The groups are shells around one centre, one inside the other: the same stretched ball of 6 dimensions in 6 sizes.
In the rows, zero is written as 128.
Some rows, each with its group after it:
[109 172 131  75 129 165 121 129 126 158 141 119 149 120 137 150 142 112]	rogap
[ 96 164 129  90 113 165 124 137 126 153 171 115 151 112 103 135 144 108]	fuf
[132 120 115 201  83  96 103 133 183 118 105 172 176 108 108 149 129 156]	fav
[102 153 139  65 103 167 112 130 163 148 181 132 148 127  63 126 125 131]	Sutaz
[107 175 140  37 128 176 118 127 138 156 157 121 143 131 111 141 134 115]	rogap
[108 132 115 184 110 130 124 125 137 156 114 139 187 105 129 154 129 150]	rogap
[125 161 134  80 105 148 116 125 142 165 136 136 153 133  99 132 129 138]	rogap
[154 142 127 132  86 102  98 127 183 130  95 174 157 132 109 142 127 156]	rogap
[144 143 130 130  95 102 108 127 170 123  92 173 168 133 109 139 122 158]	rar
[106 158 129 108 123 150 131 126 118 160 129 127 173 121 121 141 129 135]	rogap
[ 90 134 119 165 109 146 125 132 138 148 151 130 181 100 103 145 131 137]	rogap
[147 178 146  28  97 132 109 132 154 139 131 152 133 151  87 118 132 128]	Sutaz
[ 95 144 121 141 101 153 123 134 132 160 166 121 166 104  95 135 138 126]	Sutaz
[ 79 143 116 157 119 162 123 139 135 140 169 115 167  86 125 157 147 108]	rar
[ 99 135 120 145 104 154 104 133 175 138 164 135 156  99 104 155 137 126]	rar
[105 149 123 127 119 160 120 122 135 173 137 122 167 113 127 153 133 135]	Sutaz
[131 120 104 246  89  86 117 131 148 135  80 162 192  97 144 157 137 155]	Sutaz
[122 163 132  96 107 140 128 127 118 168 126 132 164 131 108 128 131 138]	fav
[101 146 126 119 117 161 118 124 146 161 147 127 166 113 113 150 129 136]	fuf
[ 84 145 128 112 129 172 118 128 155 140 164 125 166 106 111 157 129 125]	Sutaz
[141 140 118 163  90 109 101 131 172 134 105 160 158 114 129 152 140 140]	fav
[ 93 152 135  77 116 177 111 129 164 147 181 125 149 117  85 142 129 124]	rar
[118 179 141  30 117 168 116 130 138 157 157 124 135 136 103 132 137 114]	rogap
[124 132 118 179  97 106 114 132 159 123 106 161 179 110 118 148 130 148]	fuf
[142 167 142  63  99 123 119 127 141 146 113 155 156 150  90 118 123 147]	rar
[137 155 134  88 106 136 107 121 164 153 113 152 153 137 112 143 125 148]	fav
[141 156 122 144 104 109 125 125 120 160  81 148 174 127 142 142 135 147]	toton
[128 126 111 211 103 103 113 126 159 134  84 161 186 104 146 164 131 155]	fuf
[ 89 155 125 116 123 168 133 127 111 173 154 111 172 111 114 142 134 127]	toton
[110 160 133  79 102 159 112 135 152 149 170 128 141 120  89 132 139 116]	fuf
[149 135 123 152  82  98  94 132 195 115 103 178 156 123 107 145 131 150]	toton
[106 136 114 185 124 130 123 126 138 141 102 141 187 101 154 168 133 141]	toton
[102 168 134  57 120 180 112 132 148 155 175 116 137 118 108 145 142 106]	fav
[107 185 141  26 129 178 126 130 117 164 160 112 141 132 113 133 139 107]	toton
[135 152 139  82 101 125 108 126 172 127 119 164 157 141  88 132 118 151]	Sutaz
[141 147 118 162  96 105 115 130 140 147  89 154 169 118 139 146 139 143]	fuf
[129 147 118 160  94 114 116 135 140 141 114 147 165 111 125 142 143 132]	fuf
[105 163 124 108 123 163 124 128 121 170 142 115 157 112 137 151 144 117]	fav
[116 135 128 130  94 130 106 133 181 120 145 157 162 117  82 138 126 143]	fav
[131 123 107 230  98  95 116 127 150 139  77 161 191 102 151 162 134 158]	fav
[147 170 133  81 113 130 114 122 139 160  93 147 152 140 140 145 134 138]	toton
[145 154 130 117  88 102 111 135 156 123 106 166 157 132 103 129 133 140]	rar
[114 167 128  98 134 154 123 125 126 155 117 126 160 119 154 159 139 121]	toton
[125 159 127 112 113 141 124 123 123 173 113 132 165 126 130 142 133 139]	rar
[129 138 129 129  96 122 104 127 181 129 121 163 163 125  97 143 123 152]	fuf
[100 153 122 126 105 156 121 136 130 159 163 119 157 105 108 140 144 116]	rar
[142 178 144  41 100 129 117 132 137 141 124 149 143 149  92 116 131 131]	Sutaz
[101 146 120 157 110 133 133 133 115 149 130 131 183 107 117 139 135 134]	toton

New rows. What belongs after each?
[117 138 127 127  94 135 102 133 183 126 149 153 155 115  88 142 130 137]	fuf
[105 127 111 203 114 127 119 127 149 141 111 143 188  95 143 167 133 144]	fuf
[ 95 127 111 192 110 146 116 128 152 153 142 130 178  91 127 163 137 136]	rar
[127 147 129 122 110 125 116 125 154 138 106 155 171 128 117 145 123 150]	fuf
[ 97 139 110 194 117 137 130 131 116 156 123 124 186  92 147 159 142 129]	rar
[103 148 121 130 103 156 114 134 146 157 163 123 154 104 107 144 143 119]	toton
[130 165 128 103 105 132 117 133 134 147 122 139 152 123 126 139 143 123]	fuf
[133 163 128 112 102 122 121 133 129 147 112 144 159 126 122 135 139 130]	fuf
[ 97 168 128  87 128 174 126 129 118 169 155 109 154 113 130 148 143 111]	rogap
[138 161 137  73 111 137 108 122 161 148 112 152 151 141 114 142 125 145]	rogap
[ 95 154 133  77 107 176 107 135 167 144 193 123 138 112  81 139 138 111]	Sutaz
[112 178 141  39 131 168 128 123 118 167 138 121 154 138 116 135 129 126]	Sutaz
[135 158 139  74  91 127 107 134 167 129 137 158 146 138  78 122 128 137]	fuf
[114 167 143  35 117 171 109 126 162 151 162 132 139 136  89 136 127 127]	rar
[112 177 135  59 119 164 129 128 108 176 148 114 151 130 113 130 139 118]	Sutaz
[120 148 133  92  94 141  99 135 186 122 158 152 142 122  81 137 132 128]	rar
[120 132 114 197 113 113 122 124 140 145  85 152 192 108 148 161 128 156]	rar
[124 151 130 102  92 138 100 137 179 129 154 148 140 119  92 138 139 123]	rar
[143 139 114 180  90  99 104 133 165 129  93 163 164 110 139 155 142 139]	rar
[111 173 130  86 125 153 130 131 109 158 133 120 158 121 134 141 142 114]	toton
[118 177 143  30 111 160 113 135 148 139 163 132 133 134  91 128 138 110]	rar
[104 128 107 210 111 130 119 129 144 148 118 136 184  90 146 167 139 138]	fuf
[111 134 121 152 102 141 110 127 165 150 138 142 167 109 108 151 130 143]	rogap
[154 157 125 123 101 112 103 126 161 143  85 160 151 129 146 154 139 139]	Sutaz
[123 170 143  41 110 150 113 131 154 137 148 142 142 139  89 128 129 125]	rogap
[ 91 175 142  29 128 186 124 133 132 149 184 112 143 126  91 132 134 106]	toton
[ 99 151 133  82 103 168 107 135 169 141 186 129 143 115  75 135 134 120]	rar
[113 153 134  79 111 157 100 131 183 128 158 143 141 121 100 149 133 122]	toton
[ 85 165 141  45 122 184 124 132 138 150 191 115 151 123  73 128 128 117]	Sutaz
[135 129 120 183  84  89 111 135 168 113 100 174 178 116 104 139 128 155]	Sutaz
[125 170 144  32 109 160 110 125 156 156 151 137 139 144  84 127 126 133]	rar
[100 148 129 109  92 151 116 139 150 142 180 130 153 112  69 124 136 122]	toton
[110 132 112 193 120 132 121 121 139 158  99 138 189 102 155 169 131 150]	toton
[106 131 108 203 120 133 115 127 150 143 109 138 180  91 163 177 141 134]	fav
[154 144 122 149  89  98 103 128 168 135  85 170 160 127 128 146 134 151]	fuf
[109 146 122 138 127 148 115 124 150 148 119 136 169 110 146 167 133 134]	fuf
[ 96 174 132  57 126 187 119 132 130 165 177 105 138 114 119 145 147  99]	Sutaz
[103 129 121 150  99 148 104 130 181 139 158 142 162 104  94 151 130 138]	Sutaz
[154 142 124 151  93  93 104 128 173 123  77 177 166 128 129 149 129 155]	fav
[124 147 128 126 113 126 115 126 154 134 107 154 171 124 122 149 126 146]	rogap
[139 146 126 130  81 110 106 135 167 131 123 161 154 124  94 131 135 140]	fuf
[106 152 121 147 112 131 132 135 114 146 126 131 177 109 124 140 139 128]	toton
[136 156 134  89 104 138 110 121 156 160 118 148 155 137 107 138 125 148]	rar
[121 145 128 117  92 134 101 137 181 123 150 151 147 115  92 141 137 127]	rogap
[145 143 119 166  91  98 116 127 143 147  84 161 174 123 128 141 133 154]	fuf
[ 91 158 132  80 109 174 117 137 146 149 191 117 145 111  84 134 140 109]	rogap
[114 141 119 160 120 129 115 128 154 129 107 147 174 107 147 166 134 136]	toton
[124 149 122 132 113 137 103 129 169 136 120 145 152 111 143 164 141 126]	fav
[ 92 137 113 188 122 138 132 130 120 148 123 128 191  95 141 159 135 135]	Sutaz
[ 84 144 126 122 125 167 117 132 156 134 166 126 164 102 111 157 133 121]	rar
